The rows of a group lie close to one hidden flat surface of 12 dimensions, which may be shifted away from zero. Surfaces can cross.
In the rows, zero is written as 128.
Some rows, each with its group after it:
[112 128  42 170 152  94 141  85 182 155 128 131 112  99 133 161 136 162]
A
[147 150 130 177 183 157 176 113 171 106 120 131  82  96 156 156 121 147]
Y
[117  70 118 155 130 114 151  73 128  90  96 160 109  75  76 219 112 120]
G
[142 148 198  86 131 139  77 143 141  86 123 155 159 133  71 113  98 119]
A
[136  90 172 178 122  92 165 136 134 157 107 129 150 123 116 176 101  93]
Y
[115 139 149  84 111 125 143 143 139 139 147 130 146 166 101 110 108 121]
E
[ 97 123 114 119 171 120 131 114 201  96  82 121 122 113 143 133 103 179]
Y
[117 160 154 161 145 201 151 133  55 161 181 117 131 117 173 119 157  94]
E
[146  71 141 140 127  94  84 108 150 117 159 167 175 164 119 105  82 127]
A
[176 181 127  77 129 134 115  95 134  81 146 176 162 151 179 131 150 157]
Y
[152 129  90 149 141 100 133 136 109  84 112 100  95 164 132  96 165 160]
E
[174 144 144 130 103  70 133 102 118 117 161 114 184  98 150 165 146 109]
Y
[145 139 103  95 137 175 140  99 118 118 167 155  76 100 125 165 115 113]
G
[133 105  52 170 192  78 155  94 119 109 127 115 118 140 158 135 115 108]
G
[154  98 163  81 127 123  71 146  82 144 164 133 175 191 136 154 136 139]
G
[130 108  90 171 196 131 103  69 101 138 140 158 156  98 165 170 157 118]
E
[ 93 127  99 183 178  96 140 139  70 151  98  84  92 132 137 130 146 120]
G
[143 139 148 178  89 118 121 132 160 227 157 134 138  85 176 100 181 145]
B
[110 141  99 100 125  64  95 138 144 111 118 110 164 190  99 132  89 159]
A
[158 121 200 185 123 120 114 138 168 120 141 122 174 141 132 122 154 189]
B
[ 94 143 156 107 113  83 149 105 106 130 120 161 161 158 130 163  97 132]
E
[157 125 130  88  97 143 159 142 115 126 148 107 132 138 170 130 139 113]
B
[139 115 175 167 173 123 170 109 132 148 197 105 119 110 150 121 147 137]
E
[ 94 147 181 170 141 140 129 151  90 134 145  75 146 127 161 107 139 149]
E
[130 207 102 166 150  95 118 114 135 154 148 157 200 180 156 133 113 134]
A
[108 163 105 173 145  97  86 113 176 139 123 158 112 114 141  96  71 152]
G
[ 79 165 158 141  71  95 112 124 125 150  97 116 152  90 147 156 137 174]
G
[121  94  98 119  83 143 132 157  82 172 136 100 117 122 116 141 116  65]
Y
[103 163 107  91 101  82 121  79 105  99  97 146 133  83 127 177 140 143]
A
[127 147 104 158 171 168 129 139 129 152 128 128 117 113 101 149 105  79]
E
[135 116 138  98 152 128 150  67 162 118 124 151 134  42 196 168 143 129]
B
[113 119 147 155 167 103 127 106 130 115 116 130 107  92  95 136 130 128]
A
[163 141 104 113 170 142 190 132 145 123 145  80  93 109 135 148 168 116]
E
[105 166  70 119 124  88  84 158 137 128 119  50 121 114 128 175  67 139]
G
[ 95 132 115 141  78  74 177  77 150 158 131 149 190 112 162 126 157 138]
G
[131  98 183 137  84 102 184 122 157 103 126 126 155 144 133 135 123 158]
B
[111 152 123 107 187  98  61 128  92 129 164 121 129 131  92 118  76  94]
A
[144  69 132 211 196  90 104 108 131 142 111 148 127 128 119 180 110 127]
B
[ 97  72 159 132 114 118 134 173 106 166  97 109 106 151 112 121 100 105]
Y
[140 126 104 195  61 143 128 132 129 140  88 135 110  89 177 136 143 140]
B
[165 106 105 134 100 153 151 159 140 133 137  97  79 123 137 136 119 119]
B
[148 126 117 120 116 125 142 138 112 139 125  93 111 111 188 143 155 133]
B
[103 180 102 176 118 125 164 107 155 124 103 136 133 120 158 132 145 172]
Y
[157  83 179 230 143 144 133 139 117 127 147 121 133 140 174 112 122 140]
E
[108 194 116 144 115  75  85 131 132 137 113 130 107 126 133 165  81 171]
A
[149 129 134 134 201 118  62 104 167 137 160 134 127  86 148 155 108 151]
G
[138 108 154 158 142 116 111 110 151 113 190 108 138 106 145  92 122 155]
E
[160  76 166 135 168 102 168 134 117  87 123 103  97 169 142 166 125 160]
B
[ 97  91 131  96 151  75  60 121 162 112 164  72 135  91  99 121  73 153]
A
[152 102 116 184 150 172  82 138 140 136 180  94 108  84 165 122  93 123]
A
[114 118 196 152 104 107 183 109 156 184 169 172 156 149 110 113 142 140]
G
[ 99 101 147 209 160  59 159 104 128 158  92 122 135  90 147 172 110 115]
B
[127  83 180 217 125  94 145 108 146 141 116 161 141 138 120 147 129 163]
B
[107 181  70 115 104 130 128 142 109 112  94 102 118 149 135 148 144 161]
A
[141 126 152 150 154 126  87 153 167  83 104 100 143 109  81 145  79 126]
A
[161 118 123 135 154 174 186 127 129 156 146 139 129 135 141 152 157  90]
E
[120 179 101  72 145 158 112 141 125 104 164  46 125  90 145 100 167 142]
E
[156  97 131 147 113 149 155 112 114 154 179 109 112 117 155 165 209 177]
B
[134 112 118 122  55 136 103 125 144 178 141 158 195 121 109 179 118 104]
G
[151 104 139 252 116 160 117 148  99 138 137 125 131 154  96 159 157 152]
B
[ 98 163  74 138 162 129 111 134 110 133 128 111  81 122 119 111  96 113]
G
[142 138 186 144 125 144 105 186 142 101 110  99 100 152 100 118  98 163]
A
[154 105 105 139 116 138  56 148  88 123 106 135 113 119 150  94 125  99]
Y
[100 153 195 150 125 125 120 150  68 151 125 100 158 138 139 142 166 148]
G
[149  66 145 120  77 110 175 110 112  95 102 119 168 109 178 176 126 101]
Y
[153 100 143 207 131 136 133  90 148 123 165 153 159 103 157 104 142 132]
E
[115  84 145 146 110 147 151 128 151 179  88 173 179 117 118 180  93  69]
Y
[128 135 138 128 132 131 100 135 136 110  74 137 150 130 157 160 119 151]
E
[104 127 166 102  97 116 124 124 105 130 131 120 148 125 106 174 133 150]
G
[172 122  98 124 110 181 122 136 183 104 114 141 120 118 116 159 127 140]
A
[121 118  83 140  93 120 132 100 142 113  87 131 181  89 164 165 129 111]
Y
[121  99 137 126 138 150 129 161 104 137 102 129  76 160 148  97 121 135]
Y
[194  69 121 172  80 146 185 111 121 119 157 143 163 158 151 174 161 118]
B
[ 96 151 131  44  90 158 178 150 100 125 137  79 148 124 131 177 111  99]
Y
[102 129 111  99 137 134 137 110 200 101 127  99 133  68 112 155  84 136]
Y

New rows. What belongs after each?
[207  73 174 134 135 118 121 133 119 103 118 186 128 210 189 121 130 154]
B
[175 123 132 133  97 107 129 166 138  92  87  89 128 147 194 127 119 144]
B
[128 138 166 142  73  71 117 140 123 119 145 105 143 128  97 121  95 130]
Y
[105 108 150 207 159 109  99 122 113 133 119 135 153 137 134 128 107 139]
E
[176 120 149 148 163 129 112 142 131 107 116 144 129 131 112 176  73  83]
Y
[137 182 107 107 101 133  89 117 144 140 174 144 136 108 114 100 130 132]
Y
[125 144 149 142  77 195  91 170 147 114 118 106  93 109 139  99 124 180]
A
[131 129 100 174 108 105  76 102 123  95 109 149 179 104 144 154  83 113]
A
[108 136 168  78  82  86 141 160  83 127 144  66 151 177 131 178 127 167]
G
[144 118 161 161 106 139 157 129 114 115 111 134 156 158 184 104 184 163]
E
[117 118  97 120 136  71 146 108 186  88 110 103 146 139 124 156  95 167]
Y
[121 128 112  95 123  94 123 100  98 123 160  93  79  76 163 176 129 153]
A
[153 149 102 162 140 154 156 109 147  57  79 141 137 117 163 190  94 126]
Y
[115 113  73 127 115  82  77 132 139 174 105 122  96 111 137 160 103 145]
G
[133 146 110 174 111 190 153 112  85 140 131 168 120 105 137 149 142  82]
G
[ 75 156 115 146 108 121 142 151  51 140  93  67 141 122 123 155 156 114]
G
[106  85 148 117 155  83  70  96 127 120 180 133 177 123 114  88  91 117]
A
[121 142  94 135 113 159 128 105 144 153 112 186 137 130 171 103 161 143]
Y
[133 135 157 157 169 100  93 126 126 120 128 119  74  74 101 168  83 126]
A
[ 95 124 115 145 128 162  67 123 113  89 103 118 134  70  98 102 114 110]
A
[ 72 223 146 115 148 138 149 127 103 159 138 138 108 100  91 141  99  95]
E
[147 132 110 128 123 117 118 147 132 164 147 104  92 120 146 187 104 140]
G
[ 82  83 121 131 134  89 141 126 108 208 124 120 128 128  87 129 166 113]
G
[215  96 140 202 130 167 172 142 121 108 133 126 126 147 168 165 143 110]
B
[141 101 163 187 126  98 171 158 152 142 117 111 127 146 109 132  79 100]
B
[107 166 181  96 114 107 153 154 102 188 176  64 143  89 108 150 143  94]
Y
[114 113 169 109 152  98 158 117 124 151  97 121 160 130 193 135 183 153]
Y
[ 78 137 118 169 181 101 118 114  48 113  79  98  97 109 153 127 169 142]
G
[109 127  66 169  63 115 130 141  98 123 103 108 106 143 133 110 119 131]
Y
[126 121 182 126 200 108 179 116  87 146 132 123  97 118 181 153 139 114]
B
[167 144 151 115 211 150 144 133 118 148 119 148 126 143 173 165 154 114]
Y
[119 152 147  83  96  98 146 122 151  91 102 112 146 129 117 154 149 177]
A
[125 142 145 108 152 128  87 108 179 117 131 151 129  75  76 136 108 130]
A
[176 114 121  99 126  94 123 137  83 116 121 134 166 186 147 171 123  96]
Y
[ 83 169 117 108  94 123 126 117 152 135 140 154 112 122  98 104  85 142]
G
[148 156 167  98 175 140  69 161 152 127 155 129  96 130  69 128  73 123]
A
[155  89 167 166  89 119 134 116 103 153  96 174 179 119 174 142 147  89]
Y
[180 160 162 142 155 193  93 136 147 110 157 130 135  67 135 156 105  95]
A
[121 126 143 111 187 103 110 112 128  72  99 115 163  99  50 148 115  85]
A
[149 138 138 121 132 101  93 127 142  92 101 148 130 120  91 176  84 124]
A
[170  85  51 137 147 181 124 112 189 113 140 134 148 113 119 145 134 108]
A
[101 227 122 116 134 126 175 105 106 114 141  93 112  74 143 108 194 144]
E
[134 103 107 158  73 150  99 111 107 106 136 144 182 144 117 162 151 153]
B
[166 143 109 111  96 102 122 131 106  72 138 145 120 201 136 122 103 153]
Y
[ 77 113  85 138 134  64  70 113 189 144 131 126 140 139  88 103  83 179]
A
[152  68 144 127 183 168 150 116  77 166 193 127 150 145 187 194 123  90]
E
[140 107 150 154 153 167 104 160 182 144 138 117 143 122 110 111  98 117]
E
[104 127  79 101 133  91 111 121 120 146 116 102  71 101 136 163 117 151]
G
[138 152  95 136 180 152  97 113 111 109 146 131 116 112 145 139 111 113]
G
[178  53 150  92 149 100 143 123 125 129 156 115 122 129 146 154 127 102]
Y
[125 118 149 156 125  84 177 112 126 186 133 117  91  94 178 173 171 164]
G
[113 197 134 121 141 158 162 126 101 138 122 125 113 107 145 138 162 119]
E
[146  88  54 106 122 134  64 133  90 108 144 133 110 161 115 133  78 100]
A
[157 116 142 114 116 138  98 141  85 115 137 124 131 173 169 132 171 172]
B
[118 103 143 165 149  78 144 106 144 139 120 100 149  92 147 170 138 145]
B
[150 109 153 207 121 140 144 139  53 108 162 113 117 157 179 130 103 114]
E
[149  91 127 175 127 102 156 105 169 102 111 123 134 109 138 167 133 155]
A
[184 157 150  94 172 113  71 135 113  83 155  86 127  84 142 140 121 108]
Y
[112 115 183 170 104 112 161 139 131 179 144 130 100 133 128 111 146 159]
B
[180 124 107  99 138 142 156 118 146  92 107 175 157 178  89 160 145 109]
A
[ 76 110 134 154 143  76 151 108  95 130 115  62 111  95 144 185 172 189]
B
[147 111 158 135 106 101  98 169  79 148 132  87 143 111  98 155  92  59]
Y
[122 167  99 137 130 165  77 131 176 148 107 189  75 112  71 121 106 147]
A
[133 157 153 147 167 121 159 125 147 143 118 160  85 118 106 170  85 109]
E
[130 139  74  88 177 153 123 136 179 130 151 113 164 168  79 104 140 128]
A
[159 136 186 156 147  94  93 130 126  97 134 134 152 117 127 161  73 116]
A
[ 94 154 169 160 130 161 189 141 139 162 122 102 107  77 127 159 119 111]
Y
[144 143  92 186 181 127 128 108  99  96 112 147  38 116 172 146 101 140]
G
[104 165  93  89 101 141 158 125 128 142 172 127 124 145 107 111 100 107]
G
[172  82 132 112 133 186 116 126 139 117 158 181  86 151 113 132 113 126]
B
[135 120 153 132 132 188  83 110 105 148 141 196 162 121 180 163  98 108]
E
[ 92 126 146 193 120  74 136  88 105 111 134 129 185 114 146 157  89 124]
E
[141 113 107 161 124 183  88 124 122 181 179 147 109 107 103 140 162 136]
B
[117 152 108 147 139 106  96 150  87 121 112  60 162 128 151 176 118 129]
G
[116 153 172 103 171 151 168 168 118 164 149  90  96 147 117 137 126 121]
E
